The rows are grouped in 4 different ways at once. Each group adds its own fixed numbers to the row, and there is some noise. The rows also spread widely along 16 directions, which tell nothing about the answers.
(in the rows, 128 means zero)
Some rows, each with its group in each grouping after it:
[126  83 123  93 153 135 143 125 155 150 139 166 145 124 136 148 125 165
 152 120 186 119 149 158 130  69] -> k223 k286 k228 H
[106 188  96 106 108  72  66 151 134 111  55 145 139 147 122 105 160 154
 107 146 129 139 158 183 124 109] -> k223 k274 k585 J
[135 102 127 115 139 109 184 113 102  68 100 163 143 120  77  98  72 125
  98 131  80 113 118 118 126 117] -> k666 k55 k228 N
[130 139 114 101 201 139 106 112 153  96 131 146 148 124 116 142 113 103
  81 103 141 122 103  90  96 118] -> k538 k55 k413 J
[146 138 175 204 154 148 168 147 141 169 125 160 158 142 101 163 127 172
 133  74 204 149 105 175 113 123] -> k666 k286 k453 D
[166  97  92 140  82 121 128 182 110 150 170 112 112 100 161 114 146 110
 107 104 149  72 116 122 164  82] -> k538 k861 k892 H
[199 143 141 155 188 112 147 171 170 152 188  98 100 141 118 202 117  84
  74  69 161 119 109 103  79 101] -> k944 k861 k585 X
[159 142 170 164 153 106 133  74  66 113 165 135 103 134 162 137 137 112
 101  99 100 126 124 166 109 162] -> k944 k274 k689 X
[132 152 141 137  68  81 159 136  93  49  87 139 106 141  87 112 117 153
 111 129 126 131 101  95  50 180] -> k223 k286 k453 N
[130 108 180 166 140 133 159 118 140 128 128 145 165 141  94 134 105 142
 144 119 122 130  73 113 126 128] -> k666 k274 k892 D
[123 102 113 142  77 170 150 173 133  94 131 130 125 105  73 107 102 153
  91 113 173 137 137  82  93 136] -> k538 k55 k689 J
[ 43 117 218 181 141 142 109  67  94 182  98 154 113  64 182 131 112  99
 144 123 149 161 132 145 155 197] -> k538 k861 k413 H
[111 143 105 130 159 135 126  92 119 115 109 152 127 112 103 117 129 129
 138 119 137 128 159 135 156 140] -> k223 k286 k689 X
[157 129  74 165 118 150 146 155 100 104 166 124 125 109  76  95 123 111
  85 103 105 105 141 123 187 124] -> k538 k274 k689 D
[134 154 181 132 121  72 115 132 131 137 120 129 116 136 120 136 100 136
 129 120 140 132 123 129 150 124] -> k666 k861 k413 J
[143 139 101 117 159 121 137 117 155 119 140 146 126 143  90 143 128 132
 143 122 124 137 174 151 149 120] -> k223 k861 k453 J
[172 170 131 139 104  98  62 120 111 108 150 121 134 161 173 136 174 130
 106  91  92 142 136 158  92 148] -> k666 k274 k453 D
[173 118 155 107 117 115 139 134 153  80 122  95 108 155  82 148 123 177
 140 140 131 120 132  98  81 109] -> k666 k55 k453 X
[ 89 146 194 150 126 115 102  31  80  59  83 190 141 155 100 121 137 170
 152 139 131 155 137 146  80 209] -> k538 k861 k228 J
[152 186 137 135 120 111 183 159 127 117 141  86  94 148 116 134 113 102
 138 130 151 118  45  57 115 166] -> k666 k274 k453 H
[139 101 147 136 116 133 166 128 118 133 150 140 127 139 130 144 130 169
 145 121 151 138 145 168 121 107] -> k538 k55 k228 D
[128 111 146 164 105 106 173 142 141 166 142 119 138 111 161 145 122  95
 176 103 140 121  72  83 150 150] -> k223 k274 k689 N
[125 158 128 152 169 122 160 145 115 124 165 137  93 122 148 165 156  73
  77 105 104 133  88 140  88 146] -> k666 k861 k413 D
[ 86 125 121 125 144 130 104 142 148 179 150 150 116 109 204 158 184  99
 146 119 170 129 105 122 121 132] -> k538 k861 k453 H
[ 90 167 138 129 132  87  83 147 156 181 128 157 143 167 137 133 146 155
 135 129 166 164 138 175 158 111] -> k944 k286 k892 N
[114 190  76 161 153 157 110 137 110 158 130 104 117 104 132 103 156  75
 104 117 127 134 132 131 184 163] -> k538 k861 k453 X
[120 105 187 171 138 140 125  91  88 125 102 123 119  94 140 137 144 144
 113 135 115 117 125 163 102 146] -> k538 k861 k453 D
[126 118 172 152 113 111 162 130 149 166 120 102 109 131  98 157 121 148
 202 161 124 141 146 144 191 135] -> k538 k861 k413 H
[129  82 184 151 107 207 103  95 127 166 113 109 168  77 159 109  78 165
 119  91 164 168 173 140 120 133] -> k666 k55 k413 D
[165 154 148 138 126  70 144 113 126 147 127 143 140 160 136 143 104 128
 167 105 125 133 129 140 147 140] -> k944 k861 k228 J
[178  94 136 124 136  66 179 155 168 160 158 113 100 115 166 203 112  99
 163  84 118 120 140 136 120  99] -> k223 k274 k413 J
[135  92 193 130 129 130 147 136 167 128 112  86 114 108  97 167  99 147
 131 147 142 122 116  90  82 105] -> k223 k861 k585 D
[101 127 128 161 156 119 145 122 124 116  69 157 121 122  90 144 178 140
 157 155 108 101 120 170 156 129] -> k666 k274 k689 H
[116 127 117 111 118 105 184 144  82  99 109 138 107 106 139  95 113 120
  93 151  96 112 104 149 114 123] -> k538 k55 k453 J
[140 111 122 146 180 148 169  80  99 105 176 158 107 119 152 144 153  92
 124  90 153  98  96 121 110 137] -> k223 k55 k228 X
[185 106 113 137 102 115 188 194 163 123  91  77 118 151  55 155 150 193
 163 170 114  97 125 156 118  79] -> k944 k286 k453 J
[149 138 133 114 163 143 176 120 135 141 120  92 132 126 143 154 109 117
 147 148 115 137 107 131 110 131] -> k538 k286 k585 H
[129 130 141 136  88 150  61 124 113 106 127  87 110 111 145 128 166 139
  95 132 118 137 149 122  83 154] -> k538 k861 k413 D

New rows, each followed by its group in each grouping:
[ 82 115 162 165 131 115 125 101 103 121 163 182 102 116 125 129 136 103
 113 110 116 151 139 142 154 164] -> k666 k861 k413 N
[127 125 123 136 130 147 153 106 109 153 137 118 132 119 159 114 148 132
 153 140 141 124 123 154 159 131] -> k223 k861 k453 N
[136 103 119 116 158 116 125 116 124  91  79 131  96  77  79 140  88 125
 107 118 123  97 188 117 134 114] -> k538 k286 k585 H
[175 136 137  97 144 115 122 109 129 117 121  96 122 117 138 131  98 132
 129 120 124 107 138 109 126 114] -> k666 k861 k453 J
[133 123  84 104 178 145 174  94 129 116 129 154 149 114 115 125  92 112
 131 112 115 147 153 139 146 131] -> k223 k286 k413 N
[108 170 113 100  86 114  98 136 113 123 113 141 167 149 172  78 156 130
 116 148 132 147  77 122 103 134] -> k223 k861 k413 X
[129  63 122 147 105 128 163 138 128  71 142 133  81  88  90 146 118  99
 114 107  98 107 137  64  84 150] -> k538 k55 k892 X
[130 140 138 124 149  99 115 122 133 143 113 127 120 119 140 133 143 138
 163 125 147  86 100 112 171 103] -> k666 k286 k453 D
[ 91 103 125 127 163 148 145 109 118 133 127 125  92  93 106 115 160 121
 142 181 128  81 118 143 205 100] -> k223 k861 k413 H
[157  91 141 142 144 207  92  67 138 176 182  86 129 100 167 152 127 136
 174 100 137 159 215 153 171 151] -> k538 k286 k453 H
[ 51 140 143 111 201  95 139  92 114 103  60 186  76  92 117 162 134 127
 122 140 155 134 157 147  89 143] -> k538 k286 k585 X
[128 160 148 130 100 109 121 135 131 124 152 117 126 159 130 118 135 128
 137 135 116 148 102 110 136 142] -> k666 k55 k689 X
[179 117 131 151 176  89 145 120 117 134 129 117  95 109 152 184 168 121
 126  96 161  61 120 157 127  89] -> k223 k861 k689 N
[ 77 124 134 130 165 199  78 116 141 166 182 117 108  98 116 101 117 112
  78 138 165 137 159 120 194 120] -> k944 k55 k689 H
[122 154 164 112  82 115 108 149 142 130 129 134 149 167 120 118 124 181
 129 142 163 171 124 128  96 122] -> k666 k861 k689 X
[125 142 145 125 145 179 101 109 178 114 213  91 107 162  74 142 137 127
 155 141 163 136  95  10 136 165] -> k944 k861 k453 D
[143  82 175 144 131 155 178 109 152 174 166 129 178 165 161 167 141 162
 190 133 137 160  85 151  97 127] -> k944 k286 k228 N
[110 154 146 122 166  92 145 154 131 175 132 131 100 111 185 156 129  99
  99 111 134 149 123 171 109 114] -> k666 k274 k453 X
[159 157 141 123 129 119 162  97 119 109  98 138 168 146  93 100  57 127
 149 125 122 139  99  79 140 164] -> k944 k861 k413 H
[173  59 109 142 122  94 145 123 141 115  95 125  80  86 129 188 157 146
 194  95 122  75 207 144 140 108] -> k538 k55 k453 J
[149 127 124 168 114 164 128 156 156 147 129 101 131 131  97 148 135 133
 114 119 122 151 159 147 116 142] -> k944 k55 k689 H
[112 127 136 116 133 137 141 142 105 176 169  53  47  76 185 130 123 101
 101 142 141 119 146 149 166 112] -> k666 k274 k892 N
[137 137 144 120 156 118 112  92  85  87  73 139 153 106 139  99 109 126
  69 124  84 117 114 166  98 125] -> k666 k274 k413 J
[135 118 101 133  92 169 172 176 126 159 121 113 140  95 114  97  72 131
  87 122 127 166 175 143 123 117] -> k944 k861 k585 D
[114 128 135 104 146 137 122  86  86 148 203 138 118 128 208  97 142 105
 121 133 149 112  83 108 155 132] -> k944 k861 k453 N
[119 126 155  76 173 121  88 117 176 117 132 129 135 145 134 158 133 149
 122 138 144 135 115 112  81  99] -> k666 k274 k453 J
[ 71 124 147 144 196 123 119  94 142 149  92 182 127  90 107 134 118 102
 133 126 148 118 137 135 173 132] -> k223 k861 k453 H
[ 97 149  97  91  83 122 115 127 111  99 160 158 122 137 165  91 158 129
 144 125 185 121  75  53 100 151] -> k223 k286 k689 X
[ 98 101 149 136 132  69 150 144 131 177 136 167 144 140 176 146 179 135
 184 152 109 116  89 180 176  86] -> k538 k274 k689 X
[101 157 165 139 129 144 129 123 114 138 151 140 144 154 131 118 136 151
 101 144 148 168 104 159 115 139] -> k666 k861 k689 N
[178 100 139 135  95 129 137 140 133 131 128 103 116 134 133 149 131 169
 147 113 165 111 145 133  97 113] -> k944 k274 k892 H
[113 159 170 102 167  94 150 131 168 111 149 124 108 152  56 146  77 144
 127 146 175 128  91  73 135 113] -> k223 k286 k689 J
[130  92 139 146 169 154 152 104 119 109 214 167 125 159 113 154 176 132
 104 134  64 160 151 212 121 114] -> k666 k274 k689 X
[115 104 106 114  99 135 179 135  96 126 133 102  62  74 113  93  82 107
 132 151 107 120 172 105 190 144] -> k944 k274 k413 H
[141 132   4  89  56 165 166 206 135 119 107 102 137 125 148  96 175 133
 130 148 133 131 120  98  88 128] -> k944 k861 k413 N
[ 85 136 170 160  99 155 115 131 140 104 106 182 177 164 121 136 159 173
 104 114 167 191  94 139  23 171] -> k666 k55 k689 N
[ 99 107 147 154 161 149 126  94 140 147 161 186 146 154 111 139 148 167
 160 111 198 137 122 143 149 126] -> k944 k286 k892 N
[183 121 116 107 129 123  58 110 145  97 111 113 161 146 132 138 142 148
 100 111 100 126 161 124  73 121] -> k944 k861 k453 N
[154  98 138 131 122 131 194 107 109  84 140 120  88 116  94 128 102 137
 160 122 153  92 119  72 146 130] -> k666 k55 k585 N
[174 103 108 123 105 141 143 151 152 134 137 141 160 148 131 153 137 148
 141 106 123 146 159 162  95 107] -> k666 k861 k228 H
